The rows come from 5 hidden closed curves, with some noise, and rows from the same curve form a group. Each curve winds through 8 dimensions. The rows are also pushed far along 5 directions, which tell nothing about the answers.
Known rows, each followed by its group:
[ 11   2 -15  24   5   5   7  -5 -16   3  -6   1  -2  16 -36  13 -14   2
  22  42] => las
[ -4  13   0 -14   0 -14 -14 -10  12  18 -13  -7   0  -3  30 -21   5  -5
 -12 -20] => sanif
[  7  13  -5   8 -20  11   8  -5   6 -17  19  -3 -12   2  -8  -2   8  11
  15   2] => fil
[  1  10   7 -23  -5  10  -6   9  -1 -13  -5   5  -9   0  34  -5  13   8
  -9 -21] => sanif
[  2  -9  -4  13   1  -3  -6 -17  -5   7 -19 -18   6   3  -5  10  -7  -3
  -7  15] => golin
[  4  -4  23 -16 -16  26  10  20  -1 -29  22  -4  11  -9 -13  14   3   5
 -13 -12] => golin
[ 25 -17 -15 -25 -15  34 -24 -23  -3  21   3  17 -21  15   8 -10  22  10
  17 -30] => golin
[-11   8  21  -7  -4   1   3   3  -6  -2   5  -3  14  -3  -8  -2 -14  -2
 -16   5] => sanif
[-13  15  12 -15  -4  -5   2  -1   9 -10  -8  -3   0  -5  21  -9  -4  -3
 -10  -8] => las
[  1  10   7  -6  -4  -7 -11  -2   6  13  -2 -16   2   3  11 -21  16   4
   2 -11] => las
[ 15  10  -1  -9 -30  38  10 -14  -1   4  21  -2   3  11 -44   3   4  -7
  35   8] => fil
[  2  18  -2  -6 -10   6   4  -7   2  -3 -16 -14   1   6   9  -3  -2  -2
  -7  -2] => Zazo
[ 11  18  -5 -23 -13  27   3  20   8 -52  17   7 -18  -2  32 -15  15  14
 -18 -17] => las
[  7  -6 -17   4  -5   3   8   1  13 -21  17  19 -12 -16  -1  18  -6   1
   6   0] => fil
[ -9  42  14   0 -10   1  11  17  -4 -15  -3 -34  19  -1  10 -12   7 -14
 -24   6] => las
[ -8  -7  11  21   6 -16   7  13  -5  -8  13   0  10 -12  -8  15  -8   7
 -14   7] => las
[ -5  26  21 -22 -12  19   9   8  -2  26  -2 -35  36   7 -28 -14  11 -33
   8  -5] => sanif
[ -4  16  11 -26   3  -2  -8 -14  -1  39 -43 -29  20  18   4 -19   0 -20
  -1  -7] => Zazo
[  4 -16  -9  14  13 -13   3  -3   0 -13 -12   5   1  -2  -4  10 -19   8
 -15  23] => golin
[  6  -4  -6   6  -1   6   2   0  -4  -8   9   5  -4   3 -10  -6  -5   5
  -8   3] => Zazo
[  7 -21   0   4  13 -24 -28 -11   3  19 -10  -2  -4  -3  10 -10   1  11
 -11  -4] => las
[  8   6 -18   7   3 -16   1   3   3 -12 -14  12 -12  -8  32   7  -5   6
 -22   2] => golin
[-12  42  -3  13 -12  -8  25  -8  -1  -8   1   5 -10  12 -11 -17 -30   3
   5  27] => Zazo
[ -8  -4  -3   2  -5   5   2 -11   3  -6   3  -1  -6   3   5  -8   2  -8
   5  12] => Zazo
[ 20  -3  -4   2   3  14  -8  -1 -20  29  -4   5   1  24 -32  -2   4   7
  26   7] => sanif
[ 15  -4 -15   0 -12  15   1   4   4 -23  26  23 -17  -9  -2   9   6   5
   8   0] => sanif
[ -2 -11 -16  26  -2 -11  31  13  11 -37  18  23  -1 -17  -2  26  -3   3
  -2  25] => golin
[ -9 -18  -6  29  14 -10  23  10  -7  -8   2   7  11  -7 -18  29 -19  -1
 -13  13] => las
[ -6 -10   1  20   6  -7  19  12  -3 -32   8  10   4 -10 -10  23 -22   8
 -19  23] => golin
[  7  17  -1 -19  -3  -7  -7  15  15 -10  -1  -1  -8  -7  29 -15  19   3
   3 -18] => fil
[  4   1   2 -17 -12   2 -22 -30  12  37 -19 -28   3   6  12 -16  23  -7
  14 -23] => fil
[ 13   7  -1   2   1  13  -5  -1 -22  18  -7   5  -2  24 -17  -7   2   8
  13  12] => sanif
[ -2 -32   1  25  20 -16   9  16 -10   5   5  16   8  -8 -28  36 -13   6
   6  12] => golin
[ -6  -8  -1  -6 -12  17  12  -4   9 -18  22   8  -1 -10  -6   7  -5  -7
  -3  -7] => Zazo
[ 16  18 -11 -15  -7  13  -8   6   8   1   8  -4   2   0   7 -18  17  -5
  -3 -14] => las
[  4   2  19 -17  -6  17  -6   5 -11  16   3  -8   4  15 -22 -15  10  -6
  18  -1] => Zazo
[ 10 -13   9   4  -8  10   4  26  -7 -21  27   9  -2 -20 -10  34  10   6
   1 -13] => las
[ -1 -47  -8  20  24 -32  -7   0  -5  17 -16  17   1 -24   7  45 -18  -4
 -21  -5] => las
[ -7  22  -2  33 -10 -14  16 -26  -3  15 -21 -32  13  20 -30  -7 -11  -9
  20  54] => golin
[  6 -23   6  -3   7   4  -7  -2  -3   7 -14  -5  10  -1  -8  24   3   8
   5  -3] => fil
[ -5 -22  43 -35   5   5 -25   8  -5  41 -13 -29  30  -3 -14  -1  17 -22
   3 -27] => Zazo
[  9  22 -13 -15  -1   9   5   0  11  -7  -6  -7   1  10   2 -22  -2  -3
  -2  -5] => fil
[  8  -1 -17   2  10  -5  -5   2   2 -10  -2  10  -5  -2   8  -7  -7  -4
 -12  14] => sanif
[-20  -6  42 -26  -2  -4  -6   9   1  37  -7 -26  43 -23  -3  22   8 -29
 -14 -37] => sanif
[  3   3   2  -4 -14   7   2  -5   6 -11   6   5  -9   5  18 -15  16  11
  -3  -5] => golin
[  7 -13   2  -1   3  -1  -2  10   2  -7   5  15  -9  -4  -5  16   6  15
  23   2] => fil
[  7   4 -25  11  14 -20  -3 -16   6 -10 -30  -1 -10  12  17 -17 -18  10
 -18  27] => golin
[  0  -4   4  -1  -3 -10 -13  -8   5  16   4  -5   6 -11   4  -2   1  -5
 -11 -11] => sanif
[  4  15  20 -26 -16  16 -10  12   7   3  13 -20   8  -2  10 -18  30   1
   1 -34] => las
[ 11  24  -7  -3 -12   5   5  -7   1  -5   0   6 -14   9 -10  -6 -15  11
  12   5] => fil
[ 10 -16   4 -15  -2  11 -20 -12  -7  12  -5   9 -13  11   6 -11   7   6
   5  -5] => Zazo
[ 5 15  1 -1 -9  6  3 -8 -7  7 -6  3 -5 11 -6  2 -8 12  8 -1] => fil
[ -5 -33   6   9  11 -10  -2   8   4  -1  15  13   8 -18  -7  20   5  -2
   1   3] => fil
[  3 -13  -6   1  10 -11  -9  -4   4  -3 -11   5   0  -7  14   8  -9   7
 -19  -2] => fil
[-10  37  28 -13 -15  -4  -5 -21  -8  41 -30 -40  23  19 -12 -20  -8  -9
   2   1] => fil
[  0 -20   6   1   1  14  25  14  -4   2  -4   5  27  -3 -25  38   2  -9
   4   3] => golin
[  0   8 -18  -4  14 -25  -7  14  21 -19  -1   3   0 -24  44 -13   2  -6
 -39 -14] => las
[-28  21  33  -8  -1 -29  -6  -3  17   3 -12 -43  28 -17  17 -20  -5 -17
 -35  -2] => las
[-13 -26  19  -1  28 -34 -20  -1  -6  34 -25  -9  16  -5  -4   2 -11 -16
  -4  11] => Zazo
[ -5 -17 -13   6   7   5   3 -12   2  -6  -2  12  -8  -2   0  11 -12   0
   2   4] => golin
[ -6   3 -17   0   6   3  11   0   7 -18  -1  16  -8   3  12  -6  -3  -2
   1  12] => sanif
[ -4   0  19 -20  -3   5  -5   4  -4  25   1  -2  15  -1  -9  -2  10 -15
  10 -12] => sanif
[ 12 -11  -5  -6  -3   2  -3  -4  -4  18  -9  14  -5  -4 -10  24  -5  -5
  16  -2] => Zazo
[ -4   2   6   4  11 -20  -4   0  -3  11 -21 -13   3   7   1  -7  -7   6
   1   8] => golin
[ -2  22 -13  25 -14   5  11 -22  -9  -2   4  -7 -11  23 -19 -24  -5  -4
  19  46] => Zazo
[ 14  38 -14  15 -24  21  18 -11  -8 -20  15   0 -17  25 -30 -19 -12  17
  18  31] => fil
[  5   5  -8   2  -7  -2  -9  -8   8   1  10  -5  -4  -3  10 -17   9  -1
  -9  -8] => sanif
[  0 -21   6 -12   4   9  -8  -4   0  15   7  -4  15  -4 -23   0  -7 -17
  -7  -8] => Zazo
[-16  22   0   4  -3   9  26  10   3 -15  10  -8  16   0 -10 -10  -7 -25
 -11  15] => Zazo
[-12 -12 -19  12  18 -28  -5 -32  12   7 -21   5  -6   2   4 -15 -33  -7
  -9  30] => Zazo
[-20  39  19   1 -10 -19  12  -2   7  14  -8 -36  22  -7  -6 -14 -12 -25
 -12   4] => Zazo
[-17  29  11  -4   5 -12  19  18  10 -13  -7 -27  28 -11   0  -5 -16 -19
 -30   2] => fil
[ -9  14   9   1  -1  -1  11   8  -2 -25  13  12  -2  -2   1  -5 -19   8
 -17  11] => sanif
[  9  -1   4 -36 -20  36   1   2   9 -20  11   9  -8  -4  15   2  15   2
  -1 -33] => golin
[ -9 -33  20  -4   4  -5  -6   3   7   1   9  -3  20 -27  -8  34   2  -8
  -7 -12] => las
[ 10   8 -10   4  -9   1   0  -8  -6   7  -8   2  -9   7   2  -5  -7  -2
  -8   1] => las
[ 20   8 -10 -14  -2  22   2   0  -1   7 -12  -4   4  16 -22   1   4  -1
  24   6] => fil
[  6   4  -2   9 -12  15   4 -13  -6  16   2 -17   7  11 -25   6   8   0
  20   2] => sanif
[ 11   2  -5 -13  -7   1 -25 -17  11  19  -4 -20   1   4  13 -31  20  -5
  -4 -14] => sanif
[-20   0  -3   8   8  -9   9 -10   5  -5 -11  -6   5  -4   7   5 -18 -10
 -12  12] => golin

New rows, each followed by its group:
[  0  28   2 -12 -12   9   7  -5   3   0   4  -6   6   9  -5 -25  -7  -7
  -8  -1] => fil
[ 16 -10 -11  -6   9   6   3  22   8 -15   4   5   6 -11  -5  19   8  -1
   3  -7] => fil
[-15  22   8  22   5 -26   9 -17  -4   9 -29 -30  20  13 -18 -15 -31  -8
 -15  50] => golin
[  5  -8 -11  15  -2  -4  -4  -5  -2  -5  11  11 -11  -2  -6   3   1  -1
  11  21] => sanif
[ 12  22  -7  -5  -8  12   1   8   2   1  12  -4   6   3  -6 -13  12  -4
   6  -4] => las
[  1  -7   7  -7  -2  -4 -14  -4   5  10   5  -4   4  -1   7 -13  17  -1
   1  -6] => fil
[ -3 -11  -4  17  -2  -1   3 -21   2  21   0  -9  10  11 -21  -5   1  -2
  12   9] => las
[ 11   4 -22   8  -7  -1   7  -2  12 -14  14   9  -8  -4   1  -9   6  -1
   1   9] => golin
[ 13 -61 -25  27  29 -10  -4  -6 -11  11  -7  35 -13   0 -17  40 -12  17
  13   8] => las
[ -4  -7  15  -5  -4  14   9   2  -7   4   1  -5   7   8 -29  12   0  -8
  27  10] => Zazo
[ -3 -22   2  16  21 -31   1  14   1  19 -14  -3  18 -24 -12  46 -10  -9
   4  -3] => fil
[ -4   8  -5  13  -1  -4  11   6  -5 -13  -7  -5  -6   3   8   6   1   2
   1   9] => las
[  0   8 -10  10  14 -36 -10  -8   6  26 -27  -6   2  -2   9  -2  -3  -8
  10  18] => fil
[ 3  2  2  4  6 -7  4 10 -1 -1  2 -1  4  2 -7 -7 -4  2 -5  4] => golin
[-10  15  -5   7   5 -17  21  19  13 -45   8  18  -8 -19  14  13 -24   5
 -15  15] => fil
[  4  -4  25 -27 -14  26  15  30   1 -19  22  11   2 -13 -18  29   4   0
  14 -29] => Zazo
[  4  10   1   1  -2  -7   2   1   0   3  -4   2  -3  -3  -8   8 -14   8
   3  -4] => fil
[ -6  -9  20 -18  -6  23  15  33   2 -17  22  -4  15 -15  -4  17  21 -12
  -1 -32] => Zazo
[ -8 -12   3  -8   0  -1  -2  -5   4   1   9  14  -4  -8  10  -2  -6  -3
 -12 -14] => Zazo
[  9   0  -5  -1  -2  -1   6   6   5   1  -1  -1  13  -2  -5  -1   5  -7
 -10   4] => golin
[  4 -10   1  12  -2 -17  -5  -3   4  -2  -2  -1  -8  -2  13  -1  13  16
  -1   3] => golin
[ 11 -21  -7  21   6  -3   5  12  -4   3   9   0  13 -14 -31  40   1  -4
  11   7] => fil
[  4 -15 -17  35   5  -4  16   2 -17  -4  -1  16 -12   2 -15  31  -9   7
  10  20] => las
[  5 -14  -6   3  -2  12  -6 -11 -12   6   8  21 -17  15  -6  -8   4   7
  15  11] => Zazo
[  6  17   7 -16 -10  14   7   5   4 -10   2  -6   8   4 -17  -3   1  -5
  13  10] => fil
[ 17  -2 -14  -9   2   4  -8   0   8  -8  -1  10  -8   4  -3  -6   6   5
  16  12] => fil
[-25  -5  22   3   3 -12  16  11  10 -10  11 -12  31 -26 -15  22 -11 -23
 -11  12] => fil
[  2  -2  -1  -2  -7   9   1 -11  -2  19 -11  -5   3   4   1  13   9   1
  12 -12] => fil
[  3   6  -9   7   6  -5   1  -2   3 -16 -14  -2  -7   8  11  -4  -3  16
  -1  14] => fil
[ -9 -11   4   7  -5  23  21  15  -7 -15  30  16   4  -2 -19  14   4  -9
   5   1] => Zazo
[-12  -6 -14  23   7 -13  12 -11  -2  -3   9  26 -11  -1  -2   1 -24   1
  -5  21] => Zazo
[-15  16  18   0  -6  -5  11  -1  -1  16   3  -7  18   0 -21   1  -5 -14
  14  11] => fil
[  4 -17 -12  26   8  -2   9  -6 -12  -1  -2  15   2   2 -22  30 -17  11
   4  25] => fil
[-18 -20  19  -3  15  -9   9  28   4  -9   7  -4  18 -21   6  21   6 -14
 -13 -18] => Zazo
[-11 -11   6   0  -6   8  10 -13   3   2   7  -2  11  -6 -22  12 -16 -15
   0   7] => Zazo
[  0  14  -4 -21   5   1   4  14   5 -14  -4  12  -4  -1  15 -16  -9 -11
 -14  -2] => Zazo
[  7  10   1   0 -24  27   8 -15 -15  12  11  12  -9  17 -24   1   0   1
  23   7] => Zazo
[  0 -15 -11  20   3   7  27   9   1 -12  13  11  11  -2 -34  26  -4  -6
  16  19] => golin
[ 25 -22 -24  -2   6  -3 -12  -7   5   9  -6  17  -8   3   2  -4   8   6
   0   1] => golin
[-10  37 -13   9   2 -14  23  13   9 -29  -1  -3  -2  -3   6 -18 -19 -18
 -13  31] => Zazo
[  6  14 -11 -16  -8   3  -4   3  12  -8   7  12  -8  -7  29 -15  11  -2
 -12 -16] => fil
[ -8  -9   4   3  13   6  10   2  -8   5  -9  -4  23   1 -15  20 -15  -5
 -15   4] => sanif
[ -6  15  23 -26   1  -1   5  33   3 -10   6  -5  12 -15   7  -2  -1 -19
 -18 -18] => Zazo
[  0   0   2   5   7 -17   6  18   6   2  -5  -5  10 -19  -1  28  -2  -6
   0  -9] => fil
[  0  -2   1 -15   9 -16   1  20  20 -32  -1   3  -1 -17  22  -6  -6   2
 -26  -8] => golin
[  1  19  -3 -13   3 -12  -3   7  17 -18  -8  -7   0  -3  19 -22   2  -4
  -7  11] => fil
[ -9  14  -5  -1  11 -24   7  21  20 -38   3  -2   1 -23  32  -7 -14   1
 -44  -9] => fil
[-10   2  10   2  11 -12   3   7  -7  -1  -5   4   4   3 -10  -8 -21  -7
  -6  25] => Zazo
[ 13 -22 -25   4   9 -15 -21 -12   8  -4  -4  28 -33  -7  32   5   6  18
   7  -4] => sanif
[ -9   0   5   4  -8  19  16   9  -9 -15  25  14  -4   4  -9  -1   4  -3
   4   5] => Zazo
[-13  -7  -1  19   9 -17  22  12   1 -15  -9   2  11 -19   5  38 -17  -5
 -19   7] => Zazo
[  3 -19  13 -16   2  -8 -11  -1  -1  29 -15   2  10 -15  -6  31  -5 -14
   6 -16] => Zazo
[ -4   8   2  23  -8  14  40  28 -14 -27  25  16   6  -8 -21  37  -8   2
  -7   4] => Zazo
[  0   2   6  12   3 -20  -7   7  -1  -3  -2  -9   1 -12   4   9  -1  -1
  -9   7] => las
[  8  17   1 -17  -5   0  -5   4  -3  23 -16  -8   7   3   5  -8   6 -16
  -4 -12] => Zazo
[-14  34  15  -7   1 -16  -7 -16   0  31 -30 -41  14  24  -3 -50  -2 -19
   4  20] => Zazo
[  4  17  -5   7  -2   4   5   5  -7   7   6  -6   7  12 -12 -19   6 -10
   1  14] => sanif
[ 13 -45 -18   4  29 -19 -22  -1  -5   5  -6  40 -23  -2   3   7 -15  11
   4  12] => Zazo
[  7  -1   2  -3  -1   3  10  11   4 -17   6   4   2  -2 -17   4  -9   2
   1   7] => golin
[  6 -12 -14  14   3  -6  -8 -15   0  17  -6  -3  -2  -1  -2  11   3   4
   7  -2] => sanif
[ -1   5  19 -21 -15  23  -5  -7   2   9   1 -23  16   2 -14   0  14 -11
  14  -7] => las
[ 10 -12  -2 -16   0  18  -8  -9  -4  11  -8  10  -8  14  -6   1   5   8
  21  -9] => las
[-14  -9  17 -13  20 -30  -7  25  20 -13 -11 -14  24 -33  27  11   4 -18
 -29  -7] => fil
[ -4  25 -18  20 -14   7  19 -17   5 -13  10  -4  -7  19   0 -31   2   7
   1  18] => las
[ -3  30   4   7 -16   8  24   2   1 -33   6  -6 -11  22  -5 -26  -1  21
   9  25] => golin
[ -1  17 -10   8   6 -21   0 -12   8 -16 -21 -11  -5   9  15 -28 -19   7
 -24  28] => golin
[ 11  -9  -5   6   0   5  -7 -13  -9  16  -2  -4  -1  15 -37  -7  -7  -9
  24  29] => Zazo
[  3 -20   8 -24  -5  12  -9   5  18 -14  19   4   3 -17   6   1  16  -5
  -1 -20] => fil
[  0   1  19 -15 -15  12 -11 -11  -5  37 -12 -25  19   3  -3   8  20  -8
   8 -24] => fil
[-13  14  11  -2   0   8  21   3  -1  15 -14 -22  32   4 -29  15 -10 -20
   7   6] => fil
[ 24   9 -13 -27   2   1 -37 -14  13  30 -17 -15  -2   7  21 -39  23  -5
   1 -22] => las
[-15  25  14 -17   5 -18   6  19  21 -27  -8 -18  16 -18  25 -13  -3 -13
 -25   4] => fil
[  1  15   1  -8   9   1   2  17  -6  -7 -14  -6   8   5   7  -4  -1  -7
  -9   7] => sanif
[  6  -3 -13   2  15 -14 -12   2  -2   4  -9  10  -7   2  10 -14   0  -8
   0  22] => sanif
[-11  16  -4  32   1 -12  33  20  -1 -39  20   7   2 -14 -15  22 -28   6
 -17  27] => fil
[  4  -4   5  -1 -11  21  -3 -13 -16  16   6   7  -7  22 -20 -12   6   0
  21  12] => Zazo
[  6  -8 -15  13   0 -15 -15 -17   8  18 -10  -8  -6  -4  15   1  16   1
   9  -4] => fil
[ 13  51  -5 -15 -25  17  12  13   9 -26  16   0 -17  13  12 -34  20   9
  18  -2] => fil
[  8  -4   0 -25   4   6 -12  21  11 -25   7   7  -3 -17  30  -8  12  -7
 -27 -21] => sanif
[ -5 -11 -10   3   4   9   6   1  -1  -5  14  14  -3   2  -2  -4   2 -10
   1   1] => Zazo
[-10 -15   7  -1  18 -18   0   9  -2  15 -25  -2  15 -14  12  28  -7  -7
 -14 -12] => golin
[ -2  -2   1  21   5  -1   9  -4 -18  20   1   3   3  21 -41  -1  -9  -5
  31  34] => Zazo
[  5  -8   4 -15 -13  29   5   6   4  -4   9  -6  16  -9  -1  21  19  -9
  -6 -25] => fil
